The first 6 rows are patterns. Each new row is the sum of 2 different patterns, raised or lowered, with some noise. Before adding, each is slid sideways (what falls off one end comes back at the other) and multiplied by a number that may be negative. Names go in the order of the patterns.
In the rows, 100 means zero.
Known rows, each followed by the names of its patterns:
74; 102; 96; 99; 110; 101; 92; 103; 96; 92; 84; 101; 69; 92; 102; 97; 101; 86; 97; 69; 99; 98; 107; 69; 103; 112; 94; 98  Rek
109; 91; 102; 103; 98; 69; 125; 110; 99; 116; 88; 97; 113; 69; 103; 82; 106; 83; 102; 97; 88; 94; 77; 105; 107; 97; 105; 106  tasi
83; 90; 86; 121; 86; 76; 100; 94; 83; 106; 105; 100; 98; 88; 98; 112; 93; 100; 116; 120; 100; 105; 100; 105; 78; 90; 127; 69  rorud
100; 121; 110; 92; 84; 127; 95; 103; 122; 102; 115; 107; 100; 97; 69; 102; 131; 104; 105; 97; 113; 104; 97; 113; 106; 101; 102; 103  fep
96; 102; 108; 119; 101; 106; 97; 105; 113; 92; 131; 82; 101; 94; 93; 89; 94; 131; 103; 92; 76; 114; 100; 97; 93; 80; 71; 109  fis
96; 89; 97; 91; 109; 99; 97; 112; 100; 115; 76; 96; 102; 99; 103; 93; 107; 103; 126; 105; 89; 93; 101; 97; 105; 115; 110; 109  mito

New rows, each followed by the names of its patterns:
97; 99; 108; 115; 68; 117; 100; 111; 98; 105; 104; 104; 132; 108; 105; 89; 95; 99; 99; 108; 103; 114; 95; 87; 98; 112; 91; 90  tasi mito
96; 123; 83; 97; 95; 75; 90; 88; 106; 98; 98; 107; 89; 126; 94; 89; 77; 87; 113; 101; 120; 95; 90; 76; 113; 83; 83; 106  Rek mito
97; 82; 123; 69; 88; 103; 94; 139; 103; 63; 120; 95; 118; 86; 110; 103; 92; 106; 105; 116; 96; 98; 84; 88; 105; 111; 83; 106  tasi fep
107; 103; 99; 105; 94; 78; 103; 85; 126; 104; 118; 112; 80; 131; 109; 108; 89; 83; 123; 128; 104; 109; 110; 85; 90; 94; 108; 122  rorud mito
90; 93; 107; 120; 108; 105; 94; 107; 76; 129; 105; 114; 119; 127; 113; 98; 110; 113; 133; 93; 117; 112; 135; 126; 135; 92; 133; 102  Rek fis
105; 121; 97; 106; 139; 105; 101; 92; 121; 112; 111; 113; 91; 104; 123; 104; 114; 116; 138; 111; 137; 108; 116; 117; 123; 136; 84; 114  Rek fis
106; 117; 129; 105; 113; 107; 117; 98; 115; 115; 108; 122; 100; 97; 121; 105; 91; 83; 130; 98; 102; 121; 127; 95; 100; 103; 87; 87  tasi fep
106; 105; 80; 105; 111; 84; 104; 112; 119; 71; 135; 119; 107; 114; 72; 121; 132; 105; 116; 126; 108; 95; 107; 110; 115; 87; 113; 120  tasi rorud
59; 62; 50; 67; 88; 76; 58; 78; 65; 45; 44; 62; 67; 77; 67; 96; 71; 45; 98; 76; 78; 70; 68; 85; 90; 70; 72; 88  rorud mito
147; 148; 108; 129; 118; 105; 133; 127; 123; 150; 109; 144; 118; 123; 102; 125; 128; 128; 137; 139; 126; 100; 146; 132; 124; 143; 102; 133  tasi rorud
90; 93; 111; 113; 116; 102; 102; 88; 97; 104; 97; 133; 88; 108; 89; 96; 93; 86; 126; 91; 111; 84; 111; 102; 95; 100; 78; 74  fis mito
76; 100; 77; 94; 113; 71; 88; 80; 83; 116; 85; 76; 99; 78; 77; 110; 116; 78; 101; 87; 81; 108; 82; 94; 112; 119; 123; 102  rorud fep
77; 68; 97; 80; 66; 75; 80; 67; 81; 74; 83; 56; 67; 83; 90; 78; 71; 93; 72; 83; 85; 88; 61; 69; 84; 98; 57; 49  Rek rorud
94; 90; 114; 101; 114; 109; 106; 116; 100; 131; 107; 116; 115; 129; 117; 100; 106; 117; 127; 116; 107; 106; 120; 129; 153; 98; 116; 107  Rek fis
111; 93; 104; 88; 122; 99; 98; 89; 104; 128; 101; 104; 85; 113; 102; 100; 95; 100; 85; 103; 86; 121; 104; 117; 116; 106; 108; 109  fep fis
112; 88; 112; 70; 121; 82; 97; 130; 86; 92; 62; 86; 125; 112; 66; 100; 99; 94; 124; 133; 91; 103; 88; 90; 92; 95; 93; 118  rorud fis
130; 108; 121; 122; 110; 109; 74; 116; 120; 108; 106; 107; 108; 76; 119; 106; 119; 113; 106; 116; 80; 91; 96; 125; 90; 105; 105; 127  rorud fis
76; 96; 91; 104; 96; 112; 99; 102; 94; 104; 93; 83; 134; 97; 76; 98; 89; 70; 92; 114; 95; 93; 79; 139; 98; 69; 89; 77  fep fis
121; 96; 126; 116; 96; 114; 78; 109; 103; 128; 103; 95; 98; 131; 118; 90; 95; 95; 124; 93; 106; 112; 98; 105; 102; 87; 99; 98  Rek mito
81; 71; 67; 110; 86; 61; 84; 72; 104; 81; 69; 100; 47; 72; 76; 64; 67; 74; 114; 74; 97; 60; 84; 75; 69; 81; 58; 79  Rek fis
68; 108; 93; 83; 64; 105; 100; 81; 98; 57; 80; 106; 69; 89; 76; 88; 62; 81; 78; 81; 91; 71; 98; 85; 86; 94; 82; 94  tasi mito
103; 92; 97; 96; 85; 134; 72; 94; 101; 104; 83; 92; 123; 101; 69; 62; 129; 69; 77; 79; 64; 84; 92; 71; 96; 98; 99; 100  rorud fis
100; 55; 84; 96; 92; 94; 83; 72; 58; 103; 110; 76; 73; 97; 86; 89; 80; 65; 99; 96; 126; 103; 67; 85; 94; 96; 76; 78  Rek fep
102; 110; 120; 96; 86; 107; 117; 125; 136; 89; 111; 82; 99; 89; 113; 79; 114; 113; 91; 115; 58; 128; 104; 113; 123; 120; 108; 81  Rek fis
100; 71; 113; 131; 89; 107; 121; 102; 135; 99; 98; 125; 101; 126; 103; 119; 108; 105; 93; 106; 149; 110; 107; 106; 143; 113; 113; 108  rorud fis
99; 102; 97; 101; 134; 92; 93; 96; 136; 83; 111; 101; 73; 84; 103; 99; 111; 119; 155; 108; 85; 102; 108; 123; 90; 132; 97; 98  fep fis
82; 119; 119; 102; 115; 103; 100; 83; 89; 123; 61; 86; 69; 84; 124; 86; 80; 91; 94; 64; 108; 105; 108; 78; 92; 109; 109; 94  Rek rorud
51; 100; 86; 58; 108; 71; 94; 82; 101; 112; 88; 68; 89; 99; 85; 69; 86; 86; 71; 75; 93; 84; 82; 89; 91; 59; 86; 101  tasi fep
99; 91; 101; 105; 108; 107; 96; 103; 98; 98; 98; 116; 109; 94; 115; 105; 113; 60; 116; 112; 101; 115; 89; 107; 114; 103; 109; 81  tasi mito
148; 128; 136; 137; 128; 126; 146; 133; 130; 125; 119; 132; 132; 126; 120; 136; 122; 121; 123; 140; 143; 107; 151; 150; 137; 149; 96; 137  rorud mito
134; 102; 80; 138; 102; 113; 106; 128; 105; 111; 112; 113; 138; 99; 102; 122; 117; 102; 103; 117; 110; 90; 104; 156; 62; 88; 102; 83  tasi rorud
86; 63; 61; 72; 118; 44; 67; 80; 61; 103; 71; 60; 84; 82; 50; 84; 98; 102; 60; 80; 83; 80; 79; 72; 97; 108; 90; 121  rorud fep
103; 88; 99; 82; 80; 104; 98; 94; 105; 93; 81; 94; 92; 86; 95; 80; 119; 105; 79; 94; 96; 96; 75; 86; 92; 91; 102; 99  fep mito
71; 89; 97; 93; 76; 91; 101; 77; 80; 75; 91; 59; 68; 108; 75; 45; 64; 69; 88; 77; 60; 71; 100; 63; 101; 81; 94; 77  tasi rorud
109; 80; 83; 107; 113; 101; 101; 117; 114; 86; 121; 144; 92; 113; 75; 106; 112; 94; 135; 118; 87; 72; 113; 102; 108; 96; 69; 79  rorud fis
88; 104; 89; 85; 89; 110; 69; 66; 95; 93; 114; 92; 85; 107; 86; 88; 107; 102; 73; 120; 99; 97; 123; 84; 97; 123; 88; 101  tasi rorud
123; 77; 126; 72; 137; 101; 123; 121; 117; 116; 68; 119; 131; 136; 108; 122; 128; 115; 136; 145; 107; 92; 136; 119; 99; 130; 100; 117  tasi fis
120; 113; 115; 117; 118; 104; 82; 131; 89; 133; 130; 107; 123; 110; 114; 99; 77; 85; 131; 122; 120; 104; 122; 106; 92; 111; 103; 112  fep mito
91; 94; 73; 109; 97; 94; 119; 88; 120; 70; 129; 98; 108; 115; 115; 123; 70; 93; 108; 118; 84; 94; 110; 106; 116; 127; 115; 87  tasi fis
94; 102; 117; 124; 111; 105; 109; 95; 94; 88; 113; 88; 105; 118; 100; 112; 99; 99; 81; 98; 127; 119; 79; 113; 119; 109; 103; 84  Rek mito
63; 109; 107; 96; 107; 87; 135; 103; 83; 114; 105; 103; 101; 102; 104; 83; 105; 79; 100; 108; 105; 92; 87; 113; 93; 85; 111; 114  Rek fep
103; 102; 120; 120; 81; 154; 124; 106; 112; 85; 116; 132; 116; 118; 128; 97; 92; 103; 100; 123; 105; 91; 120; 106; 102; 68; 102; 101  rorud mito
107; 74; 64; 100; 77; 82; 84; 63; 58; 100; 92; 86; 117; 110; 85; 93; 81; 100; 100; 100; 115; 69; 81; 103; 75; 65; 83; 117  Rek fis
106; 105; 93; 109; 89; 99; 111; 99; 103; 86; 108; 102; 88; 102; 111; 101; 97; 99; 90; 107; 108; 85; 121; 77; 109; 105; 119; 99  tasi mito
90; 113; 84; 89; 107; 95; 93; 79; 90; 87; 80; 102; 119; 64; 92; 92; 89; 81; 91; 81; 120; 91; 102; 92; 110; 113; 98; 92  tasi mito
112; 97; 124; 90; 104; 115; 98; 83; 90; 130; 101; 97; 90; 122; 109; 95; 87; 81; 69; 116; 96; 101; 117; 119; 111; 89; 95; 107  fis mito
106; 119; 109; 138; 103; 82; 112; 96; 129; 83; 104; 104; 89; 94; 101; 125; 106; 101; 70; 106; 113; 119; 77; 98; 84; 93; 102; 94  fep fis
100; 102; 92; 108; 93; 111; 88; 88; 91; 129; 94; 90; 93; 95; 120; 83; 97; 84; 102; 96; 100; 92; 95; 106; 103; 91; 102; 97  Rek mito
97; 99; 87; 98; 93; 111; 98; 93; 110; 103; 99; 96; 108; 97; 118; 110; 74; 121; 107; 131; 90; 115; 104; 109; 124; 126; 112; 103  tasi fis
66; 123; 102; 105; 126; 98; 124; 113; 129; 106; 66; 98; 132; 104; 114; 116; 126; 116; 98; 104; 106; 96; 115; 106; 101; 133; 113; 113  fep mito
100; 94; 94; 71; 86; 138; 119; 69; 82; 112; 80; 97; 81; 76; 75; 113; 125; 102; 81; 116; 97; 110; 87; 103; 116; 82; 125; 83  fep fis
98; 110; 54; 101; 95; 116; 86; 95; 112; 92; 101; 120; 75; 88; 79; 88; 69; 86; 85; 119; 62; 67; 98; 45; 117; 91; 84; 124  tasi fis
97; 93; 93; 100; 87; 101; 88; 106; 103; 101; 70; 99; 100; 101; 96; 79; 108; 96; 109; 90; 96; 95; 101; 98; 89; 93; 101; 94  Rek mito
88; 66; 118; 130; 92; 101; 91; 96; 104; 78; 111; 86; 108; 77; 104; 110; 87; 98; 93; 125; 111; 105; 109; 114; 95; 87; 127; 81  tasi rorud
110; 98; 129; 117; 117; 94; 121; 94; 107; 123; 110; 130; 119; 111; 98; 67; 104; 127; 115; 108; 98; 125; 109; 113; 98; 107; 107; 106  fep mito
90; 88; 88; 116; 109; 96; 103; 85; 96; 100; 95; 112; 119; 115; 106; 98; 108; 105; 72; 123; 99; 125; 120; 94; 103; 111; 88; 101  tasi mito
125; 70; 84; 95; 78; 120; 104; 73; 107; 112; 104; 89; 125; 90; 107; 108; 97; 110; 61; 86; 120; 90; 90; 81; 111; 93; 86; 105  tasi fep
69; 122; 87; 123; 116; 72; 121; 108; 91; 110; 87; 90; 74; 98; 83; 108; 94; 72; 95; 76; 82; 79; 92; 93; 98; 96; 108; 105  tasi rorud
32; 72; 64; 70; 55; 86; 84; 59; 68; 50; 79; 61; 61; 97; 52; 66; 55; 61; 90; 58; 22; 94; 76; 57; 90; 63; 68; 81  tasi rorud
80; 102; 122; 118; 109; 102; 119; 135; 84; 109; 111; 94; 119; 111; 97; 148; 113; 118; 91; 140; 102; 112; 133; 113; 136; 107; 101; 107  tasi fep
107; 117; 116; 117; 113; 103; 104; 97; 102; 89; 119; 116; 102; 105; 104; 131; 83; 97; 85; 90; 122; 113; 97; 129; 101; 106; 94; 109  tasi mito
115; 88; 117; 106; 121; 92; 73; 100; 117; 101; 110; 92; 113; 108; 109; 109; 131; 106; 99; 103; 97; 130; 110; 119; 84; 123; 87; 130  Rek fep
114; 110; 100; 101; 96; 102; 100; 133; 95; 100; 104; 138; 97; 93; 104; 104; 106; 89; 121; 79; 79; 91; 96; 110; 92; 89; 111; 95  Rek rorud
81; 104; 90; 84; 75; 112; 102; 54; 81; 85; 94; 89; 89; 75; 96; 80; 102; 75; 98; 89; 98; 90; 115; 105; 78; 81; 84; 92  Rek tasi
100; 104; 95; 122; 106; 122; 114; 93; 92; 125; 97; 88; 122; 112; 123; 109; 104; 97; 62; 98; 127; 109; 115; 102; 122; 101; 101; 118  fep mito
115; 112; 98; 104; 114; 97; 74; 106; 111; 115; 126; 94; 105; 113; 65; 99; 81; 114; 98; 110; 110; 88; 100; 87; 99; 111; 91; 131  tasi mito
114; 101; 102; 102; 83; 93; 121; 103; 101; 74; 126; 108; 96; 119; 93; 97; 109; 78; 100; 101; 110; 80; 88; 116; 85; 96; 98; 102  tasi fep
101; 95; 83; 79; 67; 105; 102; 104; 73; 99; 99; 86; 91; 77; 108; 96; 102; 101; 100; 92; 93; 95; 81; 100; 102; 69; 92; 98  Rek mito
84; 102; 100; 88; 94; 117; 103; 47; 144; 118; 104; 121; 69; 105; 128; 70; 103; 95; 96; 77; 98; 95; 95; 92; 66; 105; 103; 81  tasi rorud
96; 106; 96; 99; 122; 120; 89; 113; 126; 90; 102; 114; 111; 111; 132; 98; 95; 63; 128; 119; 89; 106; 96; 132; 96; 99; 109; 91  Rek fep
129; 106; 105; 130; 111; 139; 117; 100; 101; 85; 107; 136; 122; 120; 112; 115; 102; 104; 112; 120; 109; 108; 120; 108; 137; 99; 99; 97  fep mito
94; 95; 108; 89; 96; 116; 98; 116; 86; 109; 101; 125; 109; 92; 108; 101; 133; 106; 116; 94; 102; 91; 129; 110; 98; 113; 98; 111  Rek mito
